Each new row is followed by its nearest point in the smallest flat space through zero that holds the last named rows.
In the rows, 128 means zero.

Q218 (3 x 13):
[[203 118 125 125 134 171  78 105 127  86 145 133  92]
 [182 107 127 156 114 187 110 118  78  96 167 159 126]
 [166 111 139 105 120 153  88 111 126 151 170 169  76]]
New rows:
[ 80  94 103 121 135 128 160 105  97 135  96 115 126]  [102 131 127 136 125 116 149 137 123 136 121 124 148]
[151 104  85 139 109 139 114 126 134 142 154 123 145]  [140 123 128 133 124 142 123 125 116 123 139 137 126]
[132 152  95 147 115 151 114 157 125 124 129 134 109]  [139 125 127 133 127 138 124 126 121 119 132 130 128]
[147 126 146 107 132 119 133 149 148 156  87 116 149]  [116 136 127 119 135 110 130 130 146 133 113 115 127]
[134 128 143 120 110 118 124 153 122 134 134 129 119]  [125 126 131 124 126 127 127 128 127 138 134 135 123]
[125 150 134 102 107  91 155 122  87 169 107 107  90]  [104 130 133 115 127 109 135 132 139 157 128 133 123]

Q776 (3 x 13):
[[122 141 140 119 143 150 103 117 115 157 103 110 157]
 [106 147 146  73 158 192 116 163 138 114  89 108 144]
 [159 150 137 103 139 133  91 153  96 143 109 124 163]]
New rows:
[117  92 130 144 145 111 119  93 148 132 144 107 122]  [111 118 126 151 123 123 138  97 137 141 134 124 121]
[102  81 118  95 103 148 168 140 154 123 131 130 149]  [106 122 128 120 131 146 147 133 151 108 128 126 110]
[124 135 106 110 109 131 108 144 178 115 132 132 136]  [125 128 128 116 130 136 135 143 136 112 128 130 120]

Q138 (3 x 13):
[[177 171 149 145 175 106 147 111 126 149 118 137 112]
 [171 206  63 146 155 132 156 118 144 167 149 131 132]
 [120 196 151 115 158 137 180 150 137 147 136 125 131]]
New rows:
[163 156 137  92 142 138 120  94  97 116 122 137 113]  [150 138 138 136 146 117 131 118 125 134 122 132 120]
[157  96 131 105 116 119 149 123 158 135 105 125 165]  [129 119 130 129 125 126 122 126 126 125 126 129 127]
[137 135 107 121 137  98 113 140 138 101  94 117 104]  [140 122 127 134 131 122 120 120 126 128 124 131 124]
[100 161 149 106 161 106 156 121  96 119 137 130  96]  [125 153 165 120 149 126 153 138 128 132 123 128 124]
[100 158 123  97 109 130 112 112 102 154 145 114 147]  [112 138 115 120 119 140 137 139 133 130 137 124 136]
[159 147 139 142 108  99 114 147 147 137 158 154 152]  [141 138 119 134 135 125 129 122 129 134 129 130 126]

Q488 (3 x 13):
[[138 174  97 126 152 147 108 103 123 144 100 133 131]
 [115 148 110  85 129 108 127  84  76 142  94 169 141]
 [104 198 108 195  99 158 144 124 144 102  78 145 126]]
New rows:
[112 123 158 114  93 156 158 112 111 158 140 128 122]  [118 117 136 123 115 116 138 128 118 122 128 138 130]
[133 157 138 138 131 113 151 137 149 128 110 141 118]  [122 142 125 144 119 134 133 129 132 121 118 132 127]
[137 138 109 114 100 130  95 108 128 118 104  99 129]  [131 143 118 127 136 134 121 119 126 133 119 130 129]
[163 110 145 101 125 128 136 128 108 161 129 135 119]  [135 110 131 100 139 116 122 122 116 139 139 128 131]
[137 143  99 120 161  99 128 142 128 129 137 136 106]  [137 131 121 118 142 131 118 122 126 137 128 125 129]

Q112 (3 x 13):
[[121 128 148 140 166 121  97 110 108  96  94 136 108]
 [137 150 110 135  98 153 103 108 138 146 153 103 129]
 [140 170 146 151 158 132 126 132 137 133 118 132 123]]
New rows:
[107 128 119 150 143  97 113 142 125 116 120  91 155]  [126 127 131 129 134 126 123 125 124 122 122 130 125]
[132 112 142 153 104 155 117 164 133 114 110 153 101]  [126 125 132 128 134 125 128 128 125 123 122 131 126]
[163  96  92 165 120 144 109 153 127  99 146 132 164]  [126 119 119 122 113 131 125 124 128 131 136 122 130]
[106 140 100 136 117 120 129 127 153 135 130 107 107]  [131 134 121 129 116 136 123 124 133 136 138 120 130]
[102 112 161 126 131 129 110 133 117 113 137 103 138]  [122 116 128 125 129 126 117 120 119 117 122 128 123]
[122 115  92 158 127 161 138 123  92 148 108 141 158]  [127 123 124 125 121 129 127 126 128 129 132 125 129]

Q557 (3 x 13):
[[126 119 126 130 119 128 143 108  60 101 123 150 105]
 [117 111 111 137 154  82 113 148 137 130 128 101  95]
 [127 114 177 158 119 149 160 184 151 131 123 144 128]]
New rows:
[116  91 146 101 130 130 162 106 144 114 137 117 166]  [131 134 133 125 122 141 130 125 135 131 129 133 141]
[117 114 122 151 127 139 152 183 133 126 126  85 125]  [123 114 145 147 135 118 137 166 146 132 126 123 114]
[120 142 119 111 140  79 127 159 145 137 145 134 106]  [122 119 120 134 145 101 118 144 143 133 129 109 111]
[130 101 124 107 141 129 150 102 183 139 140 126 130]  [130 135 125 123 132 129 118 130 158 141 131 117 142]
[127 142  73 138 112 131 134 125 139 126 117 130 121]  [128 132 116 121 131 123 119 116 128 129 130 122 130]

Q914 (3 x 13):
[[146 104 114 158 109 150 150 126 144 115 117 169 112]
 [125 157 142 134  93 136 125 114 107 119 133 157 116]
 [140 128 124 132 113 111 138 137 116 169 132 165  99]]
New rows:
[ 93  96 102 131  99 157 153 114 110 147 102 162 147]  [138 118 122 144 114 139 140 126 134 124 123 154 117]
[152 113 148  91 140 146 113  98 103  98 130 140  92]  [125 138 134 131 117 135 126 121 123 117 129 134 128]
[139 113 160 162 117 128 101 106 137 121 124 159  96]  [135 129 128 143 106 139 136 122 126 121 126 157 116]
[154 126 124  94 147 159 129 164  90 154 130 142  97]  [133 127 125 124 128 112 131 137 121 159 132 140 114]
[157 115 163 123 136 128 139 103 135 103 125 102 159]  [122 125 129 127 138 140 123 123 137 102 125 106 146]
[134 103 158 126 129 105 117 116 101 132 161 148 103]  [129 138 132 125 118 117 128 130 115 148 133 142 116]

Q214 (3 x 13):
[[157 110 125 111 136 117 131  90 128  87 143 170 145]
 [115 114 135 143 107 112 139 108 134 149 152 166  97]
 [102 132 114 161 149 102 149  76 158 117 130 127 109]]
New rows:
[146 146 130 121 140 142  98  93 115 168 150 149 131]  [133 120 132 124 119 126 128 126 124 130 137 146 125]
[ 86 142  85 116 148 132 113  96 121  96  95 156 116]  [126 130 118 136 147 118 136 100 141 107 125 125 132]
[145 144 149 111 137 129 143 161  83 130 102  97 117]  [133 137 131 117 127 145 117 162 116 135 115 103 140]
[144 150  91 192 145 150 167 129 129 156 141 142 142]  [113 132 125 143 132 121 135 118 138 135 127 121 116]
[110 120 111 159 163 114 117 182  93 148 134 135 113]  [116 133 132 133 118 134 126 149 125 151 125 115 118]

Q6 (3 x 13):
[[120 151 131 105 136 112 134 133 130 141 111 136 126]
 [132 132 152 109 100 128 116 166  85 132 122 122 104]
 [ 98 121 160 114 111 101 127 131 148 123 137 116 104]]
New rows:
[124  78 128 131 136 112 127 118 118 122 139 118 131]  [125 110 132 142 120 132 125 122 136 117 143 120 125]
[ 95 119 123 112 129 142 134 142 137 107 131 105 116]  [118 121 140 127 120 120 126 128 135 124 135 122 119]
[122 132 144 128 108 126 148 112 183 120 126 132  90]  [103 121 143 125 126 107 132 115 161 123 137 121 119]
[122 104 118 111 133 147 146 110 142 102 132 123 145]  [127 118 121 142 134 131 130 113 144 122 137 127 136]

Q458 (3 x 13):
[[154 136 120 119 153 133 117 108 125 168 154 169 128]
 [114 143 112 111 117 135  99 159 122 144 126 111 115]
 [148 115 133 130 161 141 118 112 118 135 106  66 123]]
New rows:
[158 136 147 110  93  97 112  91 104 146 142  99 138]  [138 126 128 127 141 132 124 120 125 136 127 119 127]
[ 94 131  98 138 166 124 119 116 106  96 125 106 135]  [128 123 131 131 131 130 128 128 126 121 116 103 127]
[ 98 141 126  94 159  99 110 113 110 165 146 126 149]  [138 136 118 117 140 135 110 128 123 155 138 135 122]
[129 115 139 119 134  94 119 104 153 127 127 150 153]  [135 124 134 135 132 123 142 113 132 125 136 151 135]
[142  96  98 134 114 155 107 140 113 112 140 106 141]  [125 128 126 125 129 132 120 135 125 128 120 106 124]

Q533 (3 x 13):
[[132 161 100 141 152 102 120 101 130 125  80 125 158]
 [129  97 131  92  92 156  78 137 158  77 133 112 131]
 [ 72 143 172 102 172 105 113 133 180 121 141 120 117]]
New rows:
[113 114  85  96 144 129 108 155 103 120 139 121 145]  [132 123 123 123 119 133 117 127 131 117 124 125 132]
[120 127 136 140 127 123 149  91 141 106 141 111 158]  [125 134 126 127 134 123 123 124 134 124 120 126 133]
[146 123 143 119 149 126 151 122 107 112 154 136  73]  [124 120 143 130 127 133 146 140 120 144 152 134 111]
[135 151 120 119 160 129 161 148 148 141 103 150 109]  [119 143 132 137 149 113 142 124 127 144 125 132 127]

Q62 (3 x 13):
[[161 113 134 112  90 145 188 144 168 156 147 141  76]
 [111 120  79 115  87 143 177 166  99 148 133 111 100]
 [185 107 139 111  63 123 140 125 135 122  92 135  91]]
New rows:
[128 157 118 171 131 118 131 126 151 107 117 132 137]  [127 131 135 131 139 125 118 122 131 124 129 130 136]
[183 129 128 107 126 126 131 115 135 122 131 153 110]  [159 120 147 123 111 126 131 120 148 127 120 138 112]
[122 126 112 125  83 126 136  73 144 166 140 122  91]  [143 121 128 121 107 133 149 135 138 136 129 131 107]

Q143 (3 x 13):
[[ 92 186 149 110 143  75  50  75 158 112 183  99  89]
 [105 163 131 115 118 136 100  72 149 116 188 120 113]
 [151 122 119  84 168 145  87  82 132 120 139  97  88]]
New rows:
[145 137 154 129  95 111 157 126 103 108 119 102 106]  [126 128 130 132 127 122 130 135 127 129 124 130 131]
[156 130 106 152 138 116 146 143 119 156 125 131 120]  [135 118 127 132 130 126 137 144 122 132 111 131 133]
[115 143  99 116  92 112 127 105 159  92 112 101 156]  [117 140 131 131 119 125 124 119 134 126 144 130 129]
[101  91 141 160 164 130 103 127 159 163  96 125 118]  [134 123 131 125 143 110 118 141 124 130 109 121 121]
[144 110 158 114 140 147 127 154 111 121 117 139 148]  [141 112 124 128 133 135 139 142 120 132 108 130 131]

Q303 (3 x 13):
[[182  83 129 106 151 172 144 177 163 172 100 129 136]
 [ 99 100 133 136 190 151  99 174 148 143  81  70 164]
 [133  83 136 119 191 146 105 118 143 117 107 128 188]]
New rows:
[ 97 123 139 138 144 133 113 129 154 100 121 114 129]  [105 127 130 135 146 125 113 128 126 120 119 110 142]
[162  96 130 101 142 134 123 149 126  91 140  98 108]  [140 116 129 123 136 138 130 136 136 136 122 129 133]
[141 133 129 141 155 154 148 107 119 110 109 116 129]  [128 120 130 126 140 131 123 124 130 125 125 129 140]
[162 142  95 151 140  97 135 163  93 158 111 125  99]  [132 137 125 130 111 132 139 153 131 147 124 117 104]
[103 106 129 111 156 118 123 130 122 137 140 151  97]  [128 127 128 128 130 128 127 125 128 126 129 130 131]

Q919 (3 x 13):
[[137 149 116 103 155 122 147 110 117 153 128 129 104]
 [117 131 137 147 162 125  98 135 113 130 139 132 167]
 [113 131 169 149 129 162 124  88 144 119 126 130 145]]
New rows:
[116 147 131 143  90 148 161 109 136 157 102 142 140]  [127 129 142 127 113 145 142 105 142 124 122 127 116]
[110 130 121 101 125 141 101 122 118 102 157 104  99]  [130 128 126 125 124 127 132 128 129 128 127 128 123]
[111 163 164 129 136 120  94 109 134 124  93 132  90]  [125 137 142 128 136 141 134 103 132 133 126 129 125]
[149 120 157 147  94 105 129 158 148 102 158 122 130]  [126 108 128 141  94 127 120 151 139 107 125 126 135]
[117 107 150 142 134 117 102 124 146 130 162 126  96]  [125 126 134 134 125 132 124 126 131 124 128 128 134]
[153 150 131 139 129 157 163 139 122 148 125 165 132]  [130 135 130 121 134 132 136 115 128 135 127 128 119]

Q156 (3 x 13):
[[115 157 142 159 134 117 108 119  89 149  97 104 132]
 [153 103 137 128 134 155  98 109 155 166 131 100 162]
 [145 140  76 128 136 125 140 126  98 167  87 125 122]]
New rows:
[142 102 102 131 115 141 144 113 175 123 130 124 109]  [145 107 110 108 127 140 138 130 153 130 140 138 131]
[ 94 116 148 162 114 116 167  91 111 125 123 142 156]  [115 140 144 139 127 120 124 129 117 119 127 125 125]
[ 94 121  76  90 135 117 114 113 152 132 138 107 120]  [140 118 108 116 128 134 137 130 137 134 129 135 127]
[121 151 104 100 105 135 124 119 136 124 143 135 146]  [133 122 119 120 127 130 135 130 135 126 132 134 126]
[142 140 139 132 107 106  98 114 152 134 121 110 106]  [126 129 141 135 129 130 117 123 128 133 128 119 135]

Q230 (3 x 13):
[[162 144 145 191 135 119 142 127 129 121 127  61 124]
 [118 166 119 162 146  99 135  95 175 108 124 103 107]
 [137 124 122 165  85 113 140 103 148 142 156 145 147]]
New rows:
[112 114  95 127 117 151 105 160 125  92 155  93 128]  [132 126 133 125 135 134 127 137 118 127 123 119 127]
[162 137  91 142 144 117 164 138 130 115 131 148 115]  [128 133 127 137 127 123 130 122 136 126 130 124 126]
[150 136 133 116 126  91 112 122 156  94 113 130 115]  [118 143 122 130 140 118 128 116 146 119 123 124 117]
[151 142 155  92 101 143 145 105 123 156 164 160 109]  [125 114 123 119 106 131 128 126 125 139 140 156 141]

Q18 (3 x 13):
[[ 83  99 176  80  96 134 137 139 127 155 166 140 142]
 [172 151 111 140 105 146 130 137 129 125  90 104 124]
 [131 145 121 101 168 109 147 110 109 168 112 109 143]]
New rows:
[136 131 183 140 126 137 126 126 141 167 133 124 111]  [123 125 140 113 114 133 133 133 127 139 131 125 133]
[121  73  93 119 129 127  89 121 122 134 136 110 159]  [119 123 131 127 134 124 127 126 128 128 136 134 128]
[161 145 127 105  73 133 108 114 142 122 129 107 111]  [149 134 132 127  88 150 129 144 133 127 112 116 126]
[135 127 110 111 134 148 125 133 168 123 132 124 120]  [133 129 127 133 121 132 126 131 130 123 126 128 126]

Q348 (3 x 13):
[[145 130 122 167 116  65 106 154  70 119  98  88 147]
 [148 103  85 143 122  83 109  83 100 182  77 153 129]
 [104 149 150 142 102 118 131 112  83 165 106 105 145]]
New rows:
[159  98 133 127 144 150 114 123 141 118 119 134 155]  [139 118 116 125 137 127 125 129 141 120 131 139 122]
[119 118 115  94  90 103 138 155 141 161 116 112 121]  [126 128 127 131 124 123 127 122 120 138 121 128 130]
[129 115 107 127 148 114 109 144 149 123 145 140 153]  [144 116 113 127 139 121 122 137 140 112 131 136 122]

Q879 (3 x 13):
[[114 150 128 102 130 137 118  90 138  76 136 107 135]
 [169  93 109 117 118 125  80 117 124  92  94 117 126]
 [187 145 119 124 108 113 100 124 106 119 117  84 163]]
New rows:
[133  80 153 135 135 127  78 115 136 122 127 132 128]  [138  97 118 125 127 130 106 126 131 112 108 137 115]
[135 124 117 164 149 132 120 160 126 150 140 143 128]  [133 117 129 143 128 123 136 149 123 158 125 141 124]
[130 146  73 126 118  73 133 166 115 114 120  90 123]  [153 136 125 130 119 120 120 131 117 133 125 111 143]
[162  73 131 127 126 128 127 126 140 120 144  73 116]  [152 114 120 126 122 124 107 127 123 118 113 121 130]
[127 144 161  83 103 141 150 102 124 159 119 137 145]  [121 149 134 128 128 128 140 126 127 133 141 121 137]
[118  73 129 111 119 129 128 100 130 175 168 114  81]  [115 109 128 134 134 131 133 137 134 137 124 149 111]

Q80 (3 x 13):
[[121  97 141 190 152 138 117  85 100 130 106 150 125]
 [109 186 139 126 146 119 100  92 106 123 149 101 142]
 [109 167 161 162 128 148 123 119 120 123 112 134  99]]
New rows:
[141 114 102 129 108 128 121 121 129 173  76 140 134]  [135  99 123 136 127 130 135 132 130 131 120 140 127]
[128 113  96 126 111  98 156 142 142 125 126 127 125]  [139 107 115 111 120 124 138 146 140 130 129 131 132]
[120 113 121 122 142  98 114 118  93 116 134 137 139]  [130 116 118 130 142 118 118 107 116 130 136 123 147]
[170 148 109 124 135  92 152 133 118 122 167  98 162]  [133 133 108  94 133 108 120 124 128 129 152 108 155]

Q791 (3 x 13):
[[145 121 131 135 118 159 130 128 134 114 130 133 118]
 [127 155 107  91 127 125 103 151 102  60 126 105 123]
 [142 145  94 132 114 154 102 117 128 126 168 129 141]]
New rows:
[113 130 132  99 113  90 157  96 121 164  88 139 152]  [106 123 141 128 143  88 140 126 128 160 113 128 136]
[101 128 133  83  95 133 106 125 120 126 103 139 127]  [124 133 127 117 131 120 125 135 121 113 121 121 126]
[ 85 124 119 140 104 122 147 142 120 141 136 124 133]  [121 129 128 129 132 115 129 125 128 142 128 128 134]
[ 93 126 145 124 150 120 134 108 117  98 142  99 150]  [118 136 125 116 134 109 124 134 119 120 122 120 131]

Q742 (3 x 13):
[[157 116 157 123  92 200 118 138 197 163 116 123 141]
 [164 115 169 130 119 194 136 139 176  73 145 151  90]
 [160 110  97 156  78 197 148 104 151 144 114 154 140]]
New rows:
[138 104 161 114 137 123  94 162  92 110 141 137 163]  [122 132 145 118 142 114 121 138 129 121 133 120 122]
[125 105 124  95 161 132 130 145 142 162 142  93 143]  [120 133 144 113 132 119 112 140 141 155 123 108 140]
[ 94 137 108 108 139 147 154 120 142 121  94 141 110]  [131 126 122 133 125 133 132 124 125 123 128 133 126]
[ 94 162 109 115 160 141 157 160 122 137 132 117 150]  [118 132 127 123 135 110 123 130 120 138 126 119 134]
[125 157  93 128 122 163 121 162  91 110  99 130 130]  [130 126 112 137 123 130 136 119 118 124 127 136 128]
[127 115 128 150 131  94 133 127 111 123 117 164 101]  [124 129 115 135 135 114 137 121 106 108 133 137 119]

Q307 (3 x 13):
[[113 171 107 118 169 129 120 147 102 147  80 163 117]
 [133 132 121  73 149 158 139 206 104 142 146 136 103]
 [152 106 158  94 155 130 121 138 125 179  86 164 122]]
New rows:
[110 166 160 103  91 133 139  93 121 124 120 154 136]  [126 131 128 137 130 122 124 114 130 129 117 132 132]
[115 140 160 153 140 128 149  97 157 127 114 114 131]  [128 125 133 147 122 116 123  98 137 126 117 128 137]
[166 132 117 115 151 121 121 130  91 121 134 146 141]  [128 133 127 118 138 131 127 139 122 136 120 137 123]
[136 127 111 114 103 111 143 149 133 119 121  91 113]  [127 127 124 125 121 134 133 140 128 118 148 117 126]

Q635 (3 x 13):
[[119 107 127 118 122  84 107 119 129 128 135 166 137]
 [139 136 130 132 112 103 143 115 144 152 161 146 120]
 [100 126 154  96 104 143 144 125 114 120 133  97 100]]
New rows:
[170 130 117 110 125 122  86 136  93 104 162 134 139]  [128 120 123 129 133 117 116 128 127 125 123 141 137]
[144 151 127  92 103 111 136  95 168  99 117 121  90]  [120 130 140 115 110 122 140 121 129 135 144 123 113]
[108 139 138 133 129 134 179 163 122 118 124 124 121]  [126 136 135 124 123 146 141 130 126 128 129 108 117]
[115  93  97 111 119 110 108 165  77 147 129 151 156]  [116 106 125 119 134 105 101 128 120 115 114 151 142]
[123 163 144 127 133 153 131  98 104 105 129 121 155]  [126 132 129 128 132 146 131 133 124 122 119 112 126]
[146 189 160  87 129 138 114 153 141  91 161 167 157]  [130 128 127 129 126 121 128 126 131 132 133 134 128]

Q296 (3 x 13):
[[110 134 100 110 112  76 152 144 129 105 122 165 192]
 [116 177 107 119 113 116 155 162 199  87 167 166 108]
 [ 88 104 101 127  96 129 133 134 137 126 119 176 176]]
New rows:
[133 121 143 162 133 107 133 121 140 125 112 130 138]  [129 127 128 126 129 121 129 127 122 128 125 127 135]
[153 119 132 131 123 128 107 150 119 135 127 108 123]  [137 127 136 129 136 130 124 123 118 133 125 114 120]
[129 104 115 103 122 158 140 141 131 122 134 134 130]  [117 121 124 131 119 140 126 129 136 130 129 139 129]
[139 118 123  95 120  82 110 147 124 125 123 114 135]  [137 136 127 119 135  99 136 130 115 121 123 123 146]
[175 115 133 139 167 127 135 114 157 136 119 166 110]  [134 136 132 129 132 132 128 129 134 126 134 122 112]
[133 131 134 183 117 131 108 136  99 129 104 151 128]  [123 112 129 132 125 138 121 121 118 138 120 128 134]

Q229 (3 x 13):
[[135 130 133 132 181 101 129 125 134 140 122  95 137]
 [140 133 133 151 151 152 152 134 103 126 111 107 143]
 [136 150 142 127 138 113 107 126 110 150 129  84 149]]
New rows:
[117 119 158 134  94 139 159 162 117 108 124 148 118]  [127 123 123 135 103 157 142 133 119 114 125 151 123]
[113 128 102 155 153 128 136 144 134 121 140 109 126]  [131 123 127 135 153 126 140 129 130 126 121 122 129]
[129 103 103 158 144 116 163 125 160 100 113 106 147]  [131 114 122 140 168 128 154 130 138 119 117 131 123]
[100 150 125 139 107 134 102 140  99 136 151 151 103]  [124 134 129 120  91 136 114 128 122 129 136 138 127]
[128 160 122 118 145 107 152  96 110 157 148 134 101]  [128 129 129 124 139 115 122 126 134 133 130 120 129]

Q487 (3 x 13):
[[110 149 121 101 102  94 131  69 144 100 120 118 150]
 [ 93 120  87 135 111 113  93 163 135  64 121 147 148]
 [ 95 141 143 122 125  82 111 104 106 128 128  96 111]]
New rows:
[144 118 146 108 125 132 141 106 138 143 105 135 108]  [142 133 139 121 129 134 144 107 132 145 129 124 128]
[106 132 159 150 147 118 134 165  93 104 156 150 139]  [115 119 125 142 136 125 110 160 114 124 130 127 116]
[121 107 137  91 140 141 140 147 102  93 163 155  90]  [126 121 125 137 133 132 121 149 123 127 129 132 123]
[117 142 134 158 103 152 102 113 131 113 142 147 133]  [125 127 118 128 123 128 124 132 133 115 126 134 135]
[161 114 105 141 128  98 126 101 103 155  97 131 149]  [132 133 134 122 127 126 135 113 130 135 128 124 129]

Q297 (3 x 13):
[[143 146 141 151 139 103 176 154  88 125 125 132 107]
 [135 106 127 183 142  57 137 130 129 150 122 139  67]
 [100 150 147 165 136 106 160 146 128 112 121 179 110]]
New rows:
[117 129  96  94  95 158 151 161 131 110 110 165 123]  [113 146 136 119 125 150 137 134 128 112 128 144 147]
[149 146 130  97 163 140  99 120  90 109 144 143 140]  [135 136 129 111 125 147 133 132 117 123 130 117 145]
[147 101 149 134 128 152 105 132 102 146  91 135 162]  [134 127 125 115 125 139 124 126 125 129 130 116 138]
[ 99 140 113  92  96 164 152 113 129 159 123 118 140]  [126 135 127 105 122 157 122 126 129 120 131 121 153]
